The rows of a group lie close to one hidden flat surface of 9 dimensions, which passes through zero. Surfaces can cross.
In the rows, zero is written as 128.
Known rows, each followed by its group:
[ 88 150  79 120  95  92  65 136 145  99  95 101  98 114 166 145 121 143] => z_632
[165 123 125  85 139  93  79 138 124 137 153 149 110 109 146  90 104 152] => z_632
[191  90 147  83  69  53 141 114  65 137 137  72 125 197  85 130  88 165] => z_235
[167  99 120 123 104 113 159 115 148 129 148 161 115 107 133 136 108 103] => z_632
[170 136 123  98 113 133 159 116 136 122  81 103 122 104  92 116 126  67] => z_688
[111 105 146 107 100 163  95 117  94 112 141  91 152 117 133 167 105 128] => z_985
[150  63 118 143 128 117 103 134 150 170 191 124 104 171 122 190  78 150] => z_235
[111 127 155 166 152 165 180  97  94 179 159 165 147  99 112 121 100 136] => z_985
[114 145 147 139 111 173 134 134 103 120  83 107 153 155 129 161 158  98] => z_688
[130  83 208  93 190 189 162 125 155 138 140 121 144 112  69 118  62 135] => z_985
[124 153  97 141  82  97  94 141 141 118 122 141 106 118 200 142 159 124] => z_985
[137 120 146  95 102 175  70 128 106 159  92  97 127 110  80 151  79 112] => z_985
[118 143 115 145 116 137 115 142 112 152  77 134 152 165  98 120 135 112] => z_632
[135 176 102 144 151 155 134 119 136 127  90  84 100 139 104 149 193 101] => z_632
[155 131 128  94 146 116 164 104 110 104 100  96 118 128 107 123 131 104] => z_688
[196 110 138 120 126 150 120 141 184 152 153 158 112 118  68 111 127 125] => z_235
[107 122  64 125  70  76  81 140 136 135  57 172 130 126 149 117  77 103] => z_632
[112 154 121 140  91 122  78 149 161 152  84 126 100 123 134 137 127 131] => z_632
[132 109 140 127 135 124 123 126 141 145 149 125 110 130 138 151  99 144] => z_235
[152 122 120 142 115 131 156 116 127 141 137 142 132 119 109 132 122 107] => z_632
[136 136 218 135 111 154 140 170 160 160 135 122 151 128  98  95 141 133] => z_235
[130  86 140 118 139 113 131 108 136 139 164 165  90 139 159 159  58 179] => z_235
[133 134 153 104 111 145 135 103 146 122  91 127 103  94 164 147  94 106] => z_688
[119 133 148 139 110 122 155 143 112 153  92 135 164 140 108 102 129 101] => z_235
[137 147 104 132 129 141 106 138 143 114 124 121 127 113 109 121 174 104] => z_235
[139 105 133 120 151 113 125 122 112 142 170 163 139  87 120  91  85 134] => z_632
[163 118 167 141 149 169 188 118 101 144 143 119 149 169  86 136 165 117] => z_632
[150 133 161 152 143 157 167 150 158 165 115 152 143 131 109 121 152  78] => z_985
[177  99  94 124  82 118 166  76 116 131 152 101 111  89  80 154 103 106] => z_688
[135 115 124 150 123 131 139 126 120 148 158 128 137 145  99 138 137 145] => z_688
[153 148 129 127 138 137 119 137 150 133 134  42  94 156 132 181 173  96] => z_688
[122 161 126 151 132 117 123 157 156 139  91 135 116 164 133 116 173 131] => z_985
[168 126 147 104 130 127 141 115 120 126 157  98 119 108  78 106 128 150] => z_235
[ 67 103 107 108 156 140  69 160 154  93 145  71 172  93  69 100  85 139] => z_985
[124 126 115 138 109 116 110 133 126 129 135 150 125 128 138 130 120 151] => z_688
[141 132  88 161 236 134 195 119 121 171 122 134 138 147  76 113 141  62] => z_688
[132 139 126 141 163 136 138 144 151 151 119 127 134 139 113 119 147 104] => z_688
[156 139 152 114 158 160 124 124 168 124 171 116 103  72  90 104 149 137] => z_235
[118 101 199 118 116 185 146 125 155 130 118 164 120 119 200 166  90 111] => z_985
[133 153 127 112  44 129  26 170 162 125  98  92 103 127 179 167 153 111] => z_985

New rows, each followed by its group:
[166 122 168 134 133 144 138 125 135 196 177 120 122  67  64  99 100 122] => z_985
[121 134 108 135 157 117 127 138 122 120 141  92 153 136 111 119 160 114] => z_688
[ 90 124 159 128 138 169 148 110  76 113 104 144 162 154 149 135 117 147] => z_688
[161  96 132 134 160 148 213  74  85 124 177 135 145 122  98 136 125 120] => z_632
[ 90 100 103 117 141 100 113 110  77 101 154 132 160 119 134 112  85 156] => z_632
[ 93 114 106 158 105 139  96 159 119 121 143 129 176 162 132 149 154 116] => z_235
[173 130 121 118  89 135 103 132 132 150 122 116 116 107 118 136 134  87] => z_985
[ 93 138 124 135 117 130 127 136 129 114 119 152 146 111 158 118 126 129] => z_235
[176 105 207 100 133 131 177 132 172 124 175 138 101 136 160 135 127 140] => z_985
[128 185 175  95 252 160  69 144 111 144 141 104  97 123 121  69 167 171] => z_632
[179  87 195 109  53 112 168 133 153 114 160 134 106 172 155 167 125 157] => z_632
[113 141 159 126 107 124 103 144 153 121 154 107 113 133 163 136 141 160] => z_985
[111  99  96 142  78  95  97 149  94 115 131 106 163 192 140 162 136 135] => z_235
[128 130 181 133 158 124 150 169 192 122 174 113 126 139 124 107 164 144] => z_985
[164 152 125  83 110 117 100  99 111 133  22 161  52 171 161 155  85 161] => z_985
[144 142  71 116 151 129 118 105 132 104 127 140 107  84 117 114 135 115] => z_235
[198 120 180 113 127 144 200  85 131 103 176  93  74 158 126 177 168 160] => z_632
[121 158 110 180 159 117 170 128 131 173 136 158 135 127 100  91 161 123] => z_985
[111 152 142 154  98 133 129 117 117 146 116 164 110 130 200 156 138 141] => z_985
[148 161  71 151 101 137 138 116 158 129  93  95  94 120 105 171 171  87] => z_632
[ 84 116 145 146 117 154 136 124  60 105 118 167 193 165 127 118 132 176] => z_688
[103 106 170 142 165 166 172 105 131 158 147 176 135  81 136 118  61 131] => z_985
[ 96 103  33 154  79  91 142  99 138  88 147 129 157  58 143 153 100  72] => z_632
[147 112 108 106 120 122 111 131 147 118 117 125 123 110 124 126 109 103] => z_985
[126 160  66 158 196 129 107 158 176 177  84 132  91 132 159 151 153  45] => z_688
[126 140 133 131 131 126 107 149 141 134 129  99 126 132 107 115 144 142] => z_985
[129 140 114 134 161  89 141 123 137 131 143 130 114 126  98  95 138 161] => z_985
[144 133 140 119 145 144 137 112 116 152  80 151 105 137 105 125  99 134] => z_985
[121 140 120 143 128 122 143 128 126 123 123 141 132 149 150 133 148 128] => z_985
[167 125 165 105 152 132 167 118 124 109 138 131 109 153 138 133 145 138] => z_632
[127 129 230 144  99 196 161 128 169 162 144 118 119 105 124 160 118 132] => z_688
[130 176 180 140  94 155  69 148 146 191  90 127  77 135 139 138 140 161] => z_985
[122 166 137  96 134  85 148 100 108 127  85  71  94  95 152 111 111 113] => z_235
[148 125 176 119 136 153 138 130 128 124 162 108 128 143  96 119 148 160] => z_235
[166 144 123  99  80  70 137 128 115 155  65  95 105 148 127 115 114  95] => z_235
[134 136  73  94 145  63  91 136 159 117  78 192  95  79 172  74  83 104] => z_688
[ 81 133 207 116 149 161 121 141 140 113 151 106 122 127 187 149 119 173] => z_688
[155 156  69 105 130 110 105 116 140  97 106 138  92  87 132 110 143 115] => z_235
[109 133 180 129  24 183 110 141  66  88 115  72 189 200 103 171 194 168] => z_688
[133 145 139 136 110 135 118 123 126 127 140  96 107 136 120 147 154 156] => z_632
[107 122 145 135 144 143 162 117 116 116 115 154 129 149 159 143 121 139] => z_985
[141  83 154 108 107 109 190 132 129  83 139 134 168 175 154 144 135 114] => z_632
[146 107 127 106 149 118 153 142 113 123 117 171 163 146 132  90 119  93] => z_632
[133 114 143 113 189 123 126 149 164 130 151  85 136 118  28  75 117 145] => z_985
[ 70 158 138 108 143 125 151  91  85  68 111 143 139  85 182  94 129 163] => z_235
[124 119 147 153 141 165 179 115 119 150 127 137 150 138  94 139 136 110] => z_632
[ 97 135 135 167 119 124 144 135 145 138 181 140 152  89 159 124 145 120] => z_985
[111 131 131 126 106 119 106 144 114 113 113 123 119 178 165 158 144 149] => z_235
[ 57 149 149 157 220 208 183  89  68  70 131 136 145 186 176 173 184 175] => z_235
[124 153 227 112  72 180 118 164 146 113  90 100 147 166 134 131 175 144] => z_688
[147 125 147 121 131 136 138 129 145 145 137 135 125 113 120 121 118 120] => z_985
[151 107 109 146  23 138 125 103 122 144 145 144 127 102 100 169 102 133] => z_688
[152  81  72  95 100 104 124 132 148  74 129 135 148 105 163 144 121  48] => z_985
[165 129 138 101  78 139 150 115 106 111  88 111 133 143  96 134 141 115] => z_688
[132 115  83 102  97  81 107 137 120 120  57 175 126 146 151 113  85 115] => z_632
